The first 4 rows are patterns. Each new row is the sum of 2 different patterns, raised or lowered, with some noise. Before adding, each is slid sideways (what falls off one end comes back at the other) and multiplied by a number that may be negative. Names go in the order of the patterns.
Some rows, each with the names of its patterns after it:
[ 10  19  16  22  -9  23   4  -9 -12 -33  -7   1 -21  -9 -20 -18   2 -17
  -7   4 -13   0  29  -4   1   8  -4 -21  16  -6]	Q841
[ -6 -22 -40  -1  11  23   3  -3   5  20  16   2 -33  21   3   4 -22  -4
 -20  37  -5  18 -27   4 -14 -27 -17  -6   1 -16]	Q448
[  1  -1  -6  -5   9  16  11   4 -14 -35  -3 -20   8 -15 -23 -21  24 -14
  14  -6 -15   5 -23   8 -11 -31  -2   9  16   0]	Q281
[-10  -2  -4   0  -8   0  16 -18   1   0  19  27 -16 -11  -7  14 -45  14
  -7   0 -32 -28 -14  -3   2  -6  13   0   7   0]	Q34

New rows. What belongs after each?
[ 48  14  23   7  31  34  25 -12  28  18  12  28   9  47  11  35  27  20
   0  14  13  21  29  29  23   7   9   9  22  47]	Q448 Q281
[ -2   6  -5 -15   6  -4   3   4  14  12  -8   5 -10  -4  -7 -22 -13  13
 -21  -5 -15  -3   8 -10  -7  -1  -8  -7  16  -8]	Q841 Q34
[ 18  12  11  11  22  16  14  19  13  36   4  23   0  37  20  32 -14  12
   4  36  17  27  41  30  26  19  25  22  32  45]	Q448 Q34
[ 23  15  -3   9   2  16  34  47  27  25  18  27  26  23 -18  21   3   8
  20   1  23   8  14  32  17   1   2  27  11  15]	Q841 Q281
[ 12  -5   2  32   3   9  13  26  34  27  32  23   7   7  17   8  15   0
  -5  15  28 -24   8   5  16  13  34 -26  15 -10]	Q841 Q448
[ 5 12  9 28 18 28 -3 21  4 26 10 23 36 36 21 22 22 25 37 44 10 15 -1 17
 22 12 13  5 19 44]	Q448 Q281
[ 36  46  12  37  12  19  35  24 -25  24   3  10  23  25  14  12  10  15
   0 -12   8  -6   8  19  24  41  12   2  21  16]	Q841 Q281
[-9 30  8 37 28 35 44 21 35 21 21 15 10 33 20  3  3  6 10 19  1  8 20 26
 10 34 15 28 25 25]	Q841 Q448
[ 9 41 18 36 37 40 43 16 51 29 17 13 -5 17 18 11 16  5 -1 15 14 22 32  6
 44 47 23 25 46 32]	Q841 Q34
[-30  14  -7  45   5  19  40  25  19  12  21  18  30  43  11  -5 -26   4
   9  -2 -12  -1  -2  39 -18  -5  -4  18  13  17]	Q841 Q448
[  1 -10  14   8  19 -10  -1  13   3  25   4   4  23  10  19  15   8  14
  -2  14  11   3 -28 -12  14   5  10   7  22  -3]	Q841 Q34
[-14 -10  31 -16  -7 -12  12  -1  14 -41   1 -21  20 -14   5  20  16  12
  -5  17  -2  22  42   3 -23 -23 -12  -2  -6 -26]	Q448 Q281
[ 20   4  31   1  12  15   5  17  -1  11  29  12   0  -6   6   8   7   3
  19  -2  -6 -13 -11  24  37  11  14  22  10  25]	Q281 Q34
[33 19 17 22 18 30 17 17 17  2  8 29 33 19 22 34 25 33 19 -4 25 13 28  1
 18 16 46 35 35  8]	Q841 Q448
[ 14   7 -15 -13 -13 -27  -4 -21  -9   5 -12  -2  11   0  -5 -15   8 -18
   4 -26 -23  19  13  14 -22  47 -15  -5 -12   4]	Q841 Q34
[ 11  -5   0  -2  11  22  -5  -7 -17  14 -27   9 -12  -3 -27  -6 -11   3
  -9  -3   2 -11  -3  -4  -7  -8  -6  -9 -18  -2]	Q448 Q34
[-43  -3 -32 -43 -10 -12   2   9 -12 -12 -11 -18 -18  14  -5  -2 -11 -31
   1 -35  12 -22 -37 -38 -11 -28   2 -30 -30 -21]	Q841 Q281
[-18  11 -15 -24  -9  -1  -7  -5   1 -20  -6 -21 -21 -22 -22  -3 -23 -12
  -6  -2   7 -11  -5   1  -6  -7 -10  -6   3  -5]	Q841 Q34
[  6  -9  43   0  14   6  23   9  13  -4   6   1 -17  -5  10  -1  18   2
   0   5   0   7 -13   3   3   8  -3 -17  16  11]	Q281 Q34
[ 5  1 -9  1 -4 16  4 11 -9 -1 -5 -6  3 14  4  5 -2  2 -1 10 -1 15 -1  5
 10  8 16  1 -2 21]	Q448 Q281
[ 13  -5  -7  13  -3 -16 -20  -9  -3  -5  18  -6 -14 -14 -10  -9  -5 -22
 -16  -4  14 -19 -11 -17  12  -9 -10 -39  -7 -30]	Q841 Q448
[  1 -20 -11 -35 -42  -2   2  18  -6 -10   5  12  13   2 -38  20  12   2
 -22  -2 -23  27  -1  15 -25  10  -9 -20 -21   1]	Q841 Q448
[ -6  -5 -32 -23  -6  -5  10  -4  -8  -4 -17  -7  -3  -4  20  -5  -1  -8
  -2 -16   3 -27  -7 -18   6 -12 -10  -3 -27 -14]	Q841 Q281
[  8   2  27   6  10   8  -5  -3   1  18 -19   6 -11  -3 -18  -2  22   6
  20  -5  23  21  24 -13  10  -7   7  15  -3  21]	Q281 Q34
[  1  41 -45  20   0  20 -19  -6 -24   9   2  19  18  17  31  17   4   7
  14  13  15  31  23 -14  -3   8  29  31 -17 -10]	Q448 Q34
[ -2  21  24 -16  -8 -24   6 -27  -6  -7  -5   0 -11  -1 -10   5   5 -28
   1 -23 -14 -30 -41  -6  -9  -7 -12  22 -28  -8]	Q448 Q34
[-11  29 -52 -31 -30  11 -46   8 -63 -16 -60 -12 -33  -8   8  -8  -6 -22
   1 -15  -4  17 -21 -32 -49 -24  -7 -37 -39 -37]	Q448 Q34
[ 7  3 22 14 42  7 14  4 44 17 38  1 31 17 34 28 30 33 24  5 14 30 11 30
 37 10 11 -8 12 22]	Q841 Q448
[ 10  32   5   7  18   1 -11  35  -7  20  28  37  48  -9  25  10  10 -30
 -13  -1  10 -31 -16 -18  -9  14 -10  11  13   2]	Q841 Q34
[ -5 -10 -29  12  -8  34  -2 -20 -16 -24  -1  -7 -60   2 -26 -22 -27 -31
 -34  27 -26   7  -5  -9 -21 -26 -29 -36   7 -29]	Q841 Q448
[ 27  17   1 -28  17  -6   2 -22  -5 -12  26  -3  11 -19   1 -21 -13 -14
  -5 -11 -28   2 -13 -28 -11  31   8   4  -4  19]	Q448 Q34
[-26 -13  -4 -31  -8 -14 -15   4   2  -4 -23  20 -11  10   2  18   2 -25
  -8 -24   3 -29 -25 -28  10 -12   4  -9 -18   0]	Q281 Q34
[-13 -12 -32 -40  -8   8  19  -8  -6  -2   8  11  -8 -52  13  -7  -9 -29
  -5 -35  29 -18   1 -43 -15 -20 -46 -28 -13  -5]	Q841 Q448
[  9   4  -4  22   1   3  10  19  26   4  -3   5  27 -27  25  25  12 -10
  -3   2   2  24   7  29  25  29  25   2  25  13]	Q841 Q34
[ 34  35  -1  17  42  38  35  32  16  26  21  23  41  27  -1  10 -11   9
   5  42  -6   5  -6  23  -6  12  20 -12  19   7]	Q841 Q281
[  7 -21  -9   4  -5 -12 -21  -4  -7  -6  15 -16 -20 -26 -26 -20 -24 -28
 -47 -14   6 -34 -32 -31  -4 -17   0 -50  -9 -33]	Q448 Q34
[ -2   1 -18   2  22 -14 -11 -10 -30 -20 -22   0 -20 -15   7  16  25  -4
 -14  13   0  13  12  -6   6  -7 -15   3  -2 -22]	Q841 Q281
[-10  -9 -19   0   2 -16  -8 -24 -24 -23 -24 -10 -25  -2 -18  -3  10   7
   7  -8 -13  -3  10 -42   9 -10 -13 -24 -29 -38]	Q841 Q34
[ 26  27  -5 -15 -23  13   3  21  15  -2   6  37  -2  29   9   5  15  -2
  36  -6  -7  16  40  52   5  10  11  24 -21  37]	Q281 Q34
[-32  30 -17  11 -21  -4  -6 -31 -14   4  -4 -24 -18 -24 -37  -6   6  15
  -7 -16  -8   9  14  13 -30  21  -7   6 -12   1]	Q448 Q281
[ -2   1   7  -1  -1   2  48   4  23  19   6  27   2  18  12  -9   9  26
  26  -2  16  12   3  11  31  19  24  11  -9 -25]	Q841 Q281
[-23 -34 -25  15  11 -21 -29 -41  -4   2 -33 -56 -13 -29 -10 -52 -26 -31
   9 -20  29 -46 -11 -22 -46 -51  -7 -21 -22  -3]	Q841 Q448
[-40  -3  -1 -10 -32 -31 -32 -62 -27 -25 -12 -14 -25 -18 -14  -9 -24 -60
   5 -23 -22 -56 -54 -21   7 -21 -29   3 -36 -26]	Q448 Q34
[36 43 34 16 32 30 33 57 29 17 24 35 33 42 28 24 22 23 21 12 24 29 17 42
 34 29 41 32 25 43]	Q841 Q281
[-17 -20  -6  39 -22   0   4  19  10  41 -29  12  -5  29  -8  29  29  29
  23  15  34   7  41  46   3 -10 -34   0   9 -10]	Q841 Q448
[ -3   8  11  -5  -8 -28 -26  -6  17  14  -4  -8  20  13  23   4 -26  23
  -5  12 -17 -13 -11  36   8  17 -15   7  -9 -18]	Q448 Q281
[ 40  37  29  48  17  54  57  12  -2 -28   9  20  -3  -8 -13   3  51 -14
   8  16  28  21  57 -20  22   6  41  -1  42  39]	Q841 Q448
[ 20  -8  10  11 -13  16  29  33  23   9  22   9   5  15  11  18  16  -8
 -18   1 -11  20  -7  -8  -2  25   1  37   6   2]	Q841 Q281
[ -9  15 -11   8  -5   5   6   8 -15   5 -17  16  -4   0  14   3 -17  -5
   2  -8   8  25 -14  -9 -23 -17 -13 -20 -13 -26]	Q841 Q448
[-23  -7 -17 -18 -36 -30   0 -20   3  -9  -3  20   7 -36  22  -3  10 -11
 -28  -1  -3 -11   0   0 -37   0  -8 -23  -5   9]	Q841 Q34
[ 37  -1   8   0  34  13  30  -9  22   7  28  17  24  29  20   4   8  23
   7  25  34   6   4 -11   6  15   3  -3  11   9]	Q841 Q448
[-26 -11 -19 -11   5 -24 -17 -22  -3   9 -16   1 -15  13 -55  10  -3   2
 -53 -26 -32 -10   0 -20  14 -16   2   7 -19 -18]	Q281 Q34
[-17 -11 -24  13 -29 -24 -44  13  20  17  -7 -17  -3  -7   0 -17 -39  13
  -9  -5 -30  -9 -28   5  -1   2 -35 -25 -47 -22]	Q448 Q34
[ 64   9   1   1   6  -8  24  11  22  16   7  17  -2  42  47   5  20 -26
  18  32  12 -20   8 -19  17  10  -2  35  -9  21]	Q841 Q281
[ -6  -9  26  -1  12 -26   1 -13 -20 -17  -5   8 -23  -6 -16 -19  12  -2
  10  -2   5 -19  21   8   0 -42  -1  -5   1 -15]	Q448 Q34
[ -1  -6 -16   4 -15   4  -6 -16  -7  35 -11   5 -17 -14   3 -22  -6 -18
 -26  12  -4  10  -4  10  -1   4 -23   9   3  20]	Q448 Q281
[  7 -47  -9 -38 -44 -10 -53 -14 -24 -56 -18  15  -3 -15  -9 -21 -39  -8
 -11   8  10   0 -12 -58  -2 -32 -15 -40 -64 -42]	Q841 Q281
[ 13   9  14  13  -4 -12  21  33   3  22  19  42   9  40 -12  11  -8  12
   5  23  18  19   5   2  25   7  24  43   5   5]	Q841 Q448
[  5  14  27  49   8  12   0  34  14  39 -12  14  -2  50  12  37  36  25
  27   9  35  20  21  47  26  22   5  19  22  14]	Q448 Q281
[-22 -38 -34 -27 -39 -37 -20 -38 -26 -16 -37 -17 -52 -21 -39 -56 -34 -24
 -17 -33 -29 -37 -47 -30 -16  -8 -19 -25 -33 -40]	Q448 Q281
